Every row belongs to one group in each of 5 separate groupings. Each group adds its own fixed numbers to the row, and there is some noise. The rows also spread widely along 15 directions, which tell nothing about the answers.
Known rows, each followed by its group in each grouping:
[  8  14   9 -18   0  13 -10  27  20 -18  -2   8  25   4 -14  -5  -1  13
  10 -18  23  15  15 -12 -17  24 -18  14  12 -10  17   5]	H K_766 K_476 Z C
[-11  -5  34   1 -24   1 -43  37  45 -45   6  12 -10  18  -1 -18  34  14
  32  -2 -11   9   2  12  -7  28  12   1  -4  -5  10 -11]	S K_985 K_12 Z X
[ 10  10   0   2 -36  -9   1 -14  29 -22  10  16  37 -33  -6   4 -14 -38
  22 -24  11  18  -5  12   5   1   4 -22  21   6  35 -22]	J K_743 K_891 F E
[  1 -27  36  -1 -25   0  19 -36  46 -51  11 -36 -20  -3   4 -19 -24 -13
  25  19  18  16 -20 -31 -33  -3  -3 -36  14  -7  34   9]	U K_766 K_975 F P
[ -1  21  20  -5 -27 -28   2  31  30 -13  -2 -18  -2 -43  18  24  -7 -49
  21  -5  -8  29  -6  40 -30 -22 -20 -33  15   5  14  -9]	H K_985 K_578 W A
[ 28 -22 -34 -25  23   2 -17  16  20   4 -13 -18  59 -18  -2 -22  -5  35
 -13 -17  65   2   2  10  21 -10   4 -15   6 -13 -18 -45]	U K_743 K_12 W E
[ -5   3  38  26  13  31  17 -17 -20  -5  -5 -24  -8   3   2   9 -14 -16
  16   0  10   4  32 -30  10  32 -11   6  -4 -22   2  72]	S K_743 K_578 F A
[-54 -11 -51   3  10 -30  15 -37 -15  -6  35  12   8  -4 -19  24   4  45
 -17  37 -63 -30  -2 -73  12 -76  52 -23 -26   4 -28 -43]	J K_985 K_975 F P
[-22  17  -6   4   8 -15  -7  36  27   9 -23   2  -1   0   8   7  18   2
   4 -12   5 -11  21   9 -14  12   9  20  -5 -13 -32  11]	H K_985 K_92 F C
[ 23 -41  -3 -15 -23  27 -13   9  61  -2 -19   3  22  -9 -19 -12 -17  -7
   4  34  27  -7  11 -10  -1 -19  24 -26  33  -1 -23 -58]	J K_743 K_891 W X
[ 26 -12   9 -10  -2  32   0 -19  -3  -6   7 -35   3  10  26  -4 -36  -3
 -20   7  23  14  -8 -19   1   4  -3 -31 -34  25   5  -5]	J K_743 K_476 F A
[-28 -22   8  16  46 -36  85  25  30 -25  42  23  -1 -24 -18  12   2  23
  44  22  12 -31   6 -62 -16 -23  19 -16  62 -45  43  -4]	H K_743 K_92 F C
[ -4   3 -16 -10 -26  27 -15 -17   6  18   6  18  50   3   1   7 -27 -45
 -10  12  21  31  15   2   9  -3  13 -46  -3  35 -21  -9]	S K_743 K_12 W P
[  5 -33  -4  14  48   0  61  16  -2 -39  19 -18  -6   8  -5 -38  -4  14
 -13 -22  13   4 -33  12  30 -13  -3   1  41 -15  31  29]	U K_743 K_891 F X
[  6 -10   4  17  -3  17 -30  16 -12   2   9   1  38 -36 -24   9  16  24
   6  17   4  -3  14   9  21  -6   0   1   3 -26  -7 -21]	U K_985 K_578 W E
[-10 -30 -21   4  25 -18   3  26  10 -36  19 -17 -10 -14 -26 -21  31  56
 -13   0 -39  -4 -16  -3  25 -36   9   1   6 -31   4 -17]	H K_985 K_975 F A
[-61  22  16  14   7 -16  16  19  -3 -37 -11 -35 -13   2  10  21   6  19
   3  -3  -7 -10  22 -52   2 -18 -16   6 -27 -19   0  48]	U K_766 K_578 F C
[ 15  11  19 -15  50  43   2  16 -31  15   6   6  35  17  -9  -3 -26  -3
  20  -9  27  18  20 -17  -2  25  12 -19  -3  -8   1  12]	J K_766 K_92 F A
[ -4   6   9  -2 -17  33 -26  -5 -34  12  25  22  22  12  14  -2   1 -28
  -9  11 -17  40 -19  38   7   8   3 -23 -16  37 -17  14]	J K_743 K_12 F A
[-16  21 -41  14 -43 -20 -28  24   6 -38   9   5  20 -25 -16  25  14  28
 -39 -29 -42  -9  24 -21  42 -11  -7  19 -47  23  18 -22]	S K_743 K_476 Z A
[ -4  20 -13 -16  -7 -20  -9 -40  32 -30 -15 -26 -26  22  12  -7 -24  12
   4 -23  -7  -4   5 -47 -42   4   7  10 -20  11 -10  10]	U K_743 K_92 F C
[  5  10 -10  -9  26   2  36 -21 -32  10   1 -38   6 -31   3  15 -38 -27
 -15  11 -18  22 -15   4 -15 -65  -9 -27  23   8  -5  14]	J K_985 K_975 Z C
[ -2  -9  14 -14  24  29  -3  20  -9  -5  10 -10 -16  23 -12   2 -16  29
 -12  48 -32  -2  -1 -29 -25 -30   9  -6  -9   6 -23  -8]	J K_985 K_92 Z P
[  5  14 -15 -29  33  16  16   8 -14   7  23  15   5  36  -6  -4 -13  33
 -21 -12 -14   4  -2 -17 -22   6  -3  26  -6  19  -8  16]	H K_985 K_975 F E
[  3  18 -25   2  37  -8 -17 -19 -53  17   7 -20 -11  -2  14  24  -3  51
 -24  12 -35 -23 -11 -17  -4 -29  12  20 -49   5 -42 -13]	J K_743 K_891 F C
[ 22  16  25 -10  41  36 -27  -2 -28   9 -23 -48  -7   4   6  10 -20  28
   6   1 -10  -2  20 -14 -14   1   4  13 -38 -23 -28  16]	J K_985 K_975 F E
[ 43  16  16 -24  -1  21 -30 -23 -15  11  49  18  23  -3  -2  22 -30  29
  24  33  26  12   0 -46 -61  29  -5 -17 -17  19  24 -46]	H K_766 K_92 Z C
[ 34   6  18   2  56  45 -13 -26 -75   0  32 -10  42  -7 -17  -6 -19  16
  25  -5  17  36  -4  -5  23  17   3 -17   6 -34  21  13]	J K_743 K_578 F C
[  0  -3  -4 -12  28 -24 -14 -11 -14 -25  -4 -38  20 -15   0 -27  24  31
  18 -36   1  21 -21  25  10 -17  -1  -8   0 -42  -9   4]	J K_985 K_476 W A
[ -2 -16 -13   6  24  -5  15  30 -16 -30  30  17  37 -12 -32 -18  29  48
  -7 -26   2   5 -10   9  33   2 -14  16  24 -26  28   4]	U K_985 K_476 Z A
[ -9   3 -12  26 -33 -39  13   1  26 -25 -19 -35 -17 -48   7  10  13 -21
 -14 -23 -17  -6   4  18  13 -14 -14  16  -2  -2   8  24]	S K_743 K_975 Z A
[  9  -9 -14  15 -20 -14  -3 -48 -22   2  33  -9   5   2  34 -19  12   8
 -23  -6  28  10 -49  23  -3  28  -1   8 -26  29   1   6]	J K_743 K_92 F C
[ -4 -41  -9  54  -9  -4   8 -18  18  12  19  23  -1 -19  14  -9  14 -34
  17  23   4 -21 -13  17  30   8  52 -33   1   0 -14 -26]	U K_743 K_891 F A
[ 15  -5   7   3  38 -25 -25 -18  20 -18   4 -18  -4 -15   0  -8   7  18
  57  -2 -13  -4   1  -7 -19  -6  47 -30  -6 -52  -6 -45]	H K_985 K_476 W P
[  0  -6  38 -11  -4  35 -26   0   9 -11  15 -16  26   3  12 -22 -12 -32
  37   8  30  46 -15  16  -8   2   7 -61  -4   0  10  -7]	J K_766 K_92 F E
[ 39  10  36  32  20  44 -26   8 -13   7 -15   4  22   5   7  -6  -4 -10
  29 -21  36  -8  31   7  26  80  20  24 -24 -27  10  15]	J K_743 K_891 Z E
[ 11 -18  40   0 -16  15   6 -27   6  -3  25  12   7   2   9  -2  -3  -2
  28  28  22   8 -10 -14 -31  31   3 -14   9   4  13   6]	J K_985 K_12 F A
[ 18  -1  10  48  29   1 -28 -16   2 -11 -57 -44 -12 -29   2 -18  18 -16
  35 -48  -2 -14  28  35  29  30  31  30  -3 -66 -23  36]	U K_743 K_476 F X
[ 26 -26 -12  21  28  19  -4 -30 -12  14 -22 -32  -4   1  -1 -42  -1 -28
  -8  -9   8  10 -14  49  18   7  28  -2  11  -7 -30  24]	S K_766 K_12 F P
[ 14  11  -6   1  -2  36 -16 -43 -13 -20  16   7  -2  46 -13 -17 -18  33
 -16  -6 -20   3  16 -50  -7  46  11  28 -27  15   9  25]	H K_985 K_12 F C
[ -8  21   0   3  10   6   9 -19  -7  21  -8   1  12  11  17  -5 -15 -45
  12 -15   1  10   4  11 -14   6  21  -8  -4  13 -19  23]	J K_985 K_92 Z E
[-28   0 -15  16 -31 -30   4  10  35 -34  10  -3  -1  -6  24   9   1 -17
 -11  -2 -16  -7  -9 -13  19 -21  29 -27 -35  22  14 -35]	J K_743 K_476 Z P

New rows, each followed by its group in each grouping:
[  4  -6 -11 -18  31  -4 -25  56  36 -18 -19   2  11  17  -9 -32  30  36
   7 -30  -3  -8  -2  21  10  -2  25  21   0 -23 -20 -32]	J K_985 K_476 Z E
[ 17 -12 -25  13  21  -4  27  11 -17  19  24   7   7 -30  -1  33 -19  12
 -22  30 -12 -33  -2 -16   5 -36  30  -5  -2  19   6 -59]	J K_985 K_578 F X
[ 23  28 -11  15 -51 -31  -1 -23  16 -19  -4  -3  18 -51   5  39 -17 -13
  -8 -20   3 -14  14  -8  -8  22   1  26 -22  14  36 -23]	J K_743 K_975 W P
[ 13 -13 -15  13   6  -1  -7 -36   0   9   9 -12 -10  -3  -2 -14   1  -1
   0   4 -16  -6 -12   8  -3  -8  25   2   1   5 -20 -10]	S K_985 K_578 F E
[-29  25  -2 -10  -7   6 -27  31  -7  22  18  26  49   0  29  35   5   2
   5   8  13   2  13  -9   8  -5  14 -26 -55  22 -24 -33]	J K_743 K_476 W E
[-27  41 -16  10 -40 -45  -3   4  31 -51  -6  -9   1  -6  21   6  -1 -18
  -6 -53 -30   3   2   6   0  -2   3   7 -32  28  32   3]	U K_985 K_12 W E
[-27  -7  11  -4  -1  11  31  10  21  -6  23  22  27   8 -11   6   0   9
  11   2  19  -2  13 -33  -4   1  -9  -6  19  -1   7  19]	S K_985 K_476 F E
[-26 -29   1  -8 -11  -6  -7   9  23  21  14  19  14  -7 -12  20  34  57
   5  41  13 -29  13 -32 -20  -9  -3   8   2 -13 -48 -15]	S K_985 K_476 F A
[ 37   9  17  20  25  11 -19  24 -15  16  -7  -4 -18  -6  -1   4  16  28
   3  -5 -11 -26   6  31 -13  35  -4  56 -12 -12 -16  11]	S K_985 K_891 Z E
[  7   5   5  16  -8   9 -13  95  49 -36  -5  -4 -32   0  -4  17  -1  21
 -26   1 -43 -33  18   2  17  -8   5  19 -33  22  19 -41]	S K_985 K_891 F E
[  8  -4  16  46  32  36  -1 -28 -40   4   5  -9  27 -23 -18  -2  -3  -8
  26   3   2   8  30  -8  34  22  20 -11   9 -48   9  34]	H K_985 K_12 F C
[ -6  27 -15  -3  31  -6  -5 -56 -73   0  37 -25   1  -7   4  20 -21  31
  -1   3 -41   5 -15 -36 -19 -40   2 -10 -39  10  -2   6]	U K_766 K_578 F E
[ 34 -35 -23 -21 -10  27  -7 -17   1   2  -8 -14  37 -26 -34 -29 -11   2
 -26   9  10  23 -16  25   6 -31  -6 -12  43   7 -12 -18]	J K_766 K_12 F A
[-18   0 -12  -1  33   7  -8 -36 -47  17  19  -4  17   7  -4  11  14  64
  -4   9  -5 -11  16 -49   3  -1   0  14 -31 -27 -42  28]	H K_743 K_476 F A
[-19   4   8 -16 -58   7  -2 -33  23  -1  12  10   8  26  21   4 -11  -1
 -17   6  38  11   2 -31 -41  40 -30   7 -20  43 -15  38]	U K_743 K_92 F A
[-20  17  17   7 -24 -32  14   3  60 -44   3   9 -26  11  12 -17   6 -36
  37 -35 -27   8 -12  12 -25  15  13  -2  15  -2  27  15]	H K_985 K_891 F E
[  6  22 -36 -10  -3   2  -9 -35  12 -13  -1  23  27  10 -33   1 -21   6
   0 -33 -25   0  30 -39  -5  13  29  13  -3  -2   3 -11]	H K_985 K_476 F P
[  0 -33   4  -9   1  19  28   7  20  24  -4   9  11  -9 -27  -3   7  22
 -10  35  15 -17   7  -1 -25 -19 -18  26  56  -5 -35  23]	S K_985 K_12 F E
[-41  -3  -9  -9  -5 -25  33 -31  23 -21   5  12  11  27   4  -6   8  23
   2 -13  16 -16   3 -55 -10  11  11  18  -1  -7  -9  28]	J K_743 K_476 F P
[ 12  -4  -1   4  -1   3  -9  35  24  -5 -35 -27  16 -34   4   9  -9 -18
  -4 -12  17  -1  15  19  26 -14   1 -17  -3 -14 -12 -18]	J K_743 K_891 F A
[ 19 -12 -17   8  16   6  11  53  39  -2 -27 -23 -53   9  14 -19 -14 -20
 -35   7 -38 -22 -11  37 -17 -31  17  19   2  34 -28  -9]	U K_743 K_92 Z E
[-18  22  30  13  -8   9   3  25   5  -7  27  31  17  11  14  23   7  -7
  23  -2  16   3  15 -13  -7  42  -4   2 -15   6  18  20]	S K_743 K_476 W C
[-14  60 -38   7  18 -53  14 -22 -52  13 -27 -24   1 -35   5  50  -8  15
 -29 -36 -52 -27  13   4 -14 -36  -7  52 -32   0 -30  23]	J K_985 K_891 W P
[ -4 -15   1 -18   5  22 -33   2 -19  16  33  15  42   1 -11  -9  21  29
   7  24  31  27 -15   4  -1   2  -5 -20   0   0 -20 -15]	S K_766 K_975 Z C
[ 22 -16  -1  -4  23   2  36   8  24   3  -2   2   9 -11 -10 -13 -14 -17
  11   3  13  -8  -4   2 -11 -14  19   0  47  -7   9 -17]	J K_985 K_578 Z E
[  2  12   5   6   3 -24  27  47  25  -1  -2 -17 -43   2  43  22  -5  -6
 -21  -7  -7 -27 -10   9 -30   3  -6  16 -38  43   3   0]	S K_766 K_476 F A
[ -6 -25 -19  11 -50  40 -47 -33  19 -28   4 -11  26  12 -15 -44  -1 -18
 -22  -2 -10  32  -7   5  45  -4  22 -30 -18  17  -9 -10]	J K_743 K_92 F E
[  9  12 -41  -7   6 -44   5  18  35 -23 -10  -4   4   1   7  -4  -4  18
 -21 -42   3 -22  -5  -2  -1   7  30  21 -22  15  11 -44]	J K_985 K_92 F P
[ 37  10 -14  15 -16  -3   9  23  20  -6 -43 -22 -29 -41 -18  28 -20   0
 -36   0 -54 -41  29   4 -16 -17   0  57   4  15   0 -10]	J K_985 K_12 F A
[ 10 -18   3  15  48  10  26   3   1 -14  23  13 -16  14  -9 -27 -10 -19
  30   7 -32  -1  -9 -10   4  -6  53 -25  22 -10  12  -8]	J K_743 K_92 Z A
[-19 -26 -20  12  29  12   8  -1  15 -11  13  22  49  19 -17 -42  17   5
  22 -25  24   3   7  -5  45   9  41 -21  14 -29  -5  -5]	U K_985 K_476 W E
[  4  20  19 -23 -19  -2 -43  -2  22  -2 -11  -1  22   3  -7  10   5  22
  23 -13  31  10  23  -8 -36  40 -14  14 -11 -15 -18   3]	S K_985 K_92 F P
[  0 -44 -17  25 -48   1 -24 -52  24   5  25  20  18 -31 -14 -32  20 -40
  17  37 -18  14 -33  34   7 -29  43 -39  33   6 -19 -41]	J K_743 K_92 Z E
[-18 -14 -28   5  -8 -36 -13   6  -1  -9  -9 -37  11 -12  20   0  30  53
 -37  -8  26 -22  -5 -15  32  -8  -2  14 -50  -5 -23 -18]	J K_985 K_578 Z A
[ 12   0  12 -10  -1 -30   5  30  32 -45 -17 -57 -19 -29   7  -4 -10   7
  -4  -6   4   2 -16   4 -23 -31 -12  -8  -2  -8  25 -22]	J K_766 K_92 Z P
[ -8  11   6  -5   8   8   5  13  -7  -8  -5  -3   0  22   4 -14   6  11
 -12 -10  -6  -2 -10  11  -5   4  -6  29 -11   9 -11  25]	J K_766 K_891 W E
[  1  -9 -18  -3  23   6 -31  18 -13  13  11  12  14  -5 -21  18  24  72
  -6  15 -16 -31  22 -29   9  -5  11  23 -26 -15 -40 -26]	S K_743 K_476 F A
[ 12 -18  14   6  47  -7  17  -8 -11  31  30   6 -29  -2  18   6   6  19
  30  50 -19 -28 -18   2 -46 -23  31  -4  10   0 -33 -11]	S K_743 K_12 W E
[ 12 -16 -32  -1  43  17  -9 -26 -32  -9  -2 -33  38   2 -34 -37  -1  38
 -14 -34  11  17  13  -9  45  -2   4  -3   1 -33 -13  20]	S K_985 K_92 W A
[ 41 -25  22   7 -11  28 -39 -20  28  11   5  -4  29 -15  16  -9  -9 -12
  38  20  51   0   5  -2   1  38  39 -33 -18 -13  -3 -51]	J K_743 K_975 W E
[-37  43 -25  -2  18 -30  15   2 -17   4  -5 -12  20  -5  23  26   1  13
 -12 -39  -5 -10  23 -24   5 -14  -6  17 -39  -2 -18  30]	H K_743 K_476 W E
[ 38 -17 -54   0  17  -8 -22 -32   2 -18 -35 -34  16 -29 -44 -31   0  27
 -24 -37 -34  -4  -3  21  25 -33  27  26  19 -33 -20 -29]	J K_985 K_476 F P
[ -1  11 -26  40 -42   4 -15  -7   9 -52 -12 -23   4 -29 -24  -4  -4 -19
 -28 -40 -55   6  24  -5  48  -5   6   8 -27   3  39   9]	H K_766 K_476 F A
[ 18  -1   9   4  52  17  38  37  -4   4 -25 -27  29 -18   1 -17 -13 -27
   9 -34  27  11   4  43  20  -9   1  -3  34 -30   5  24]	J K_985 K_476 W E
[ -7  -4 -12 -52 -15 -15   8 -14  59  -4  16   9  -9  50  23 -19 -12  15
  -5  -1  22   3 -20 -32 -57   2   4  -6  -7  46 -20 -15]	S K_985 K_975 Z E
[-19 -20  30   2  -1  67   6   7  -2 -23  30  13   3  60   1 -25 -20 -15
  -3  33  -6  24   7 -42  25  19  19 -36 -18  22   5  26]	J K_743 K_578 W A
[ 18  28   8   9  28 -36  -6  -1 -17 -19  13   0 -18 -34 -13  38  -4  40
  34   1 -43 -33   1 -21 -42 -11  13  24  -9 -24  17 -30]	U K_766 K_891 F P
[  0  15  -8   9 -24  -3  -3  12  -3  -9   8  10  19 -13   5   0   9 -20
 -14 -16  -3  14 -16  35   6  13   0  15  -7  23  17   1]	J K_766 K_975 W C
[-33 -20  -4  12  11 -27   5   3  -4  37  -7   1  17 -18  24 -10  43 -13
  15  10  22   3 -27  62   0 -20   4 -17  17 -20 -70  18]	U K_985 K_891 W A
[ 22 -15   4  16  -4   9   7 -21  22  24 -11   8 -20  -7 -10  -9  -3 -22
  14  23 -15 -15  13  10 -38  16  23  16  27  -5 -29   9]	H K_985 K_92 W A
[  6 -11 -21 -27  38  11  45  38  28  -5  16 -17   5   8  12   9 -58  -7
 -21  24   9  -5  -1 -41  -8 -63  16 -56   4  35   7 -48]	U K_743 K_578 W E
[-15 -21   7  10  17 -10  48   7   5 -20  30 -20   0 -22   3   5  -1  27
  -4  16   3  -9 -10 -28   1 -35 -16 -11  13 -18  21  11]	H K_743 K_476 F E
[-24  -5  -6  11  53   0  54  50   5 -24 -26 -15   0  22  -1 -27   6   0
 -14 -50  24  -6  16   2  41  19  -6  31  22 -28   1  70]	U K_743 K_578 F A
[  0  -8  25  21 -20  21 -25 -20  12 -53  14 -22 -28  10 -24  -2   1  55
   6  22 -43 -22  22 -62   4   7  -2  22 -29 -19  14  12]	S K_743 K_891 W E
[ -6 -16   6  12  22 -14  40  31  -9   5  57  33  14   2  19   5  19  27
  -1  20  37 -11 -26   0  -4  18  -2  -2   9  19  26  -8]	S K_985 K_12 Z C
[ 28  20 -36 -12  40  -7  28  -4 -37   9   7 -20   8 -13 -16  24 -34  49
 -40 -16   0 -27  24 -53 -14  -9 -16  34 -20  19  11   2]	S K_766 K_92 Z A
[ 20  36   2 -48  13  19 -46  19 -33 -24  15 -15  59 -43 -49  18 -16  21
  16 -27 -20  62   8  16  -1 -48 -47 -23  31 -24  17 -12]	S K_743 K_578 F E
[ 22   1 -15  10 -24  21   7 -45 -36   6  39  -8 -11  18  19  -9 -18  10
 -57   7 -10   5 -36   4 -10  16 -21  20 -40  61   9  19]	H K_766 K_891 F E
[ 17  -4  -8  -7  34  -8 -12  -2  -9 -12  20  -2  19  -2  -4 -11   9  30
  22 -24   4   7  -3  -1   8  11  14  -8  -7 -20   3 -13]	S K_743 K_476 W A
[ 13 -12 -34 -19  60   7  -5   1  -4  -4 -11  -7  41   4 -26 -21   4  53
   3 -37  28  -4  24 -26  27   1  19  10  13 -49 -19 -10]	H K_743 K_476 F X
[ 17   9  17  13 -26  11 -20   2  10 -33 -21 -48 -41  -2   5  10 -15  21
 -25  13 -25 -12   9 -14 -25   5 -23  35 -29   8   0  14]	U K_985 K_578 W C
[ 34 -23 -17  -5   2  13  14 -29 -11  23  29   9  25  -8  -3   5 -18  33
 -20  28  37 -19  -7 -25 -18   7  -3  15   7  18  -6 -23]	U K_743 K_578 W E
[-12 -16 -13  24  21  17 -22 -14 -34  44   7  13  38 -11   0  16  20  41
  -1  31  28 -32  21 -24  27   3  18   7 -28 -23 -58  -7]	U K_743 K_891 Z E
[ 16  -7  -3  18  24   5  15  -5 -10   5  -2  13  -2  13 -10  -4   8  39
  -5  -8   8 -35  14 -14  -3  44   5  53  -3 -15 -13  23]	U K_985 K_891 W A
[-22 -16 -27 -37  13 -27  15  38  44 -11  19  33  39 -13 -39  -4  14  27
  19   4   6   4   6 -18 -12 -44   4 -24  55 -14 -12 -37]	S K_743 K_92 W A
[ 38  29  36  19 -21 -16 -14  54  22 -35  18 -23 -51 -20  37  22  -7  -6
  -2 -15 -23  -6 -17  40 -35  34 -20  25 -41  36  53 -13]	S K_743 K_92 F E
[ 35  30  -9  -7   4 -20 -17  22  -8  20 -20 -36  20 -65  15  40 -17   2
 -12 -10   6  -3  15  27 -22 -27 -22   5 -12   2  -5 -27]	H K_985 K_12 Z E
[ 18  -4   6  17  -7  -8  33 -10  18 -37  -8 -22 -57  13  12 -21 -13 -15
 -21  -5 -41 -19 -20   1 -25  -1  17  36   4  33  28  17]	J K_766 K_12 Z X
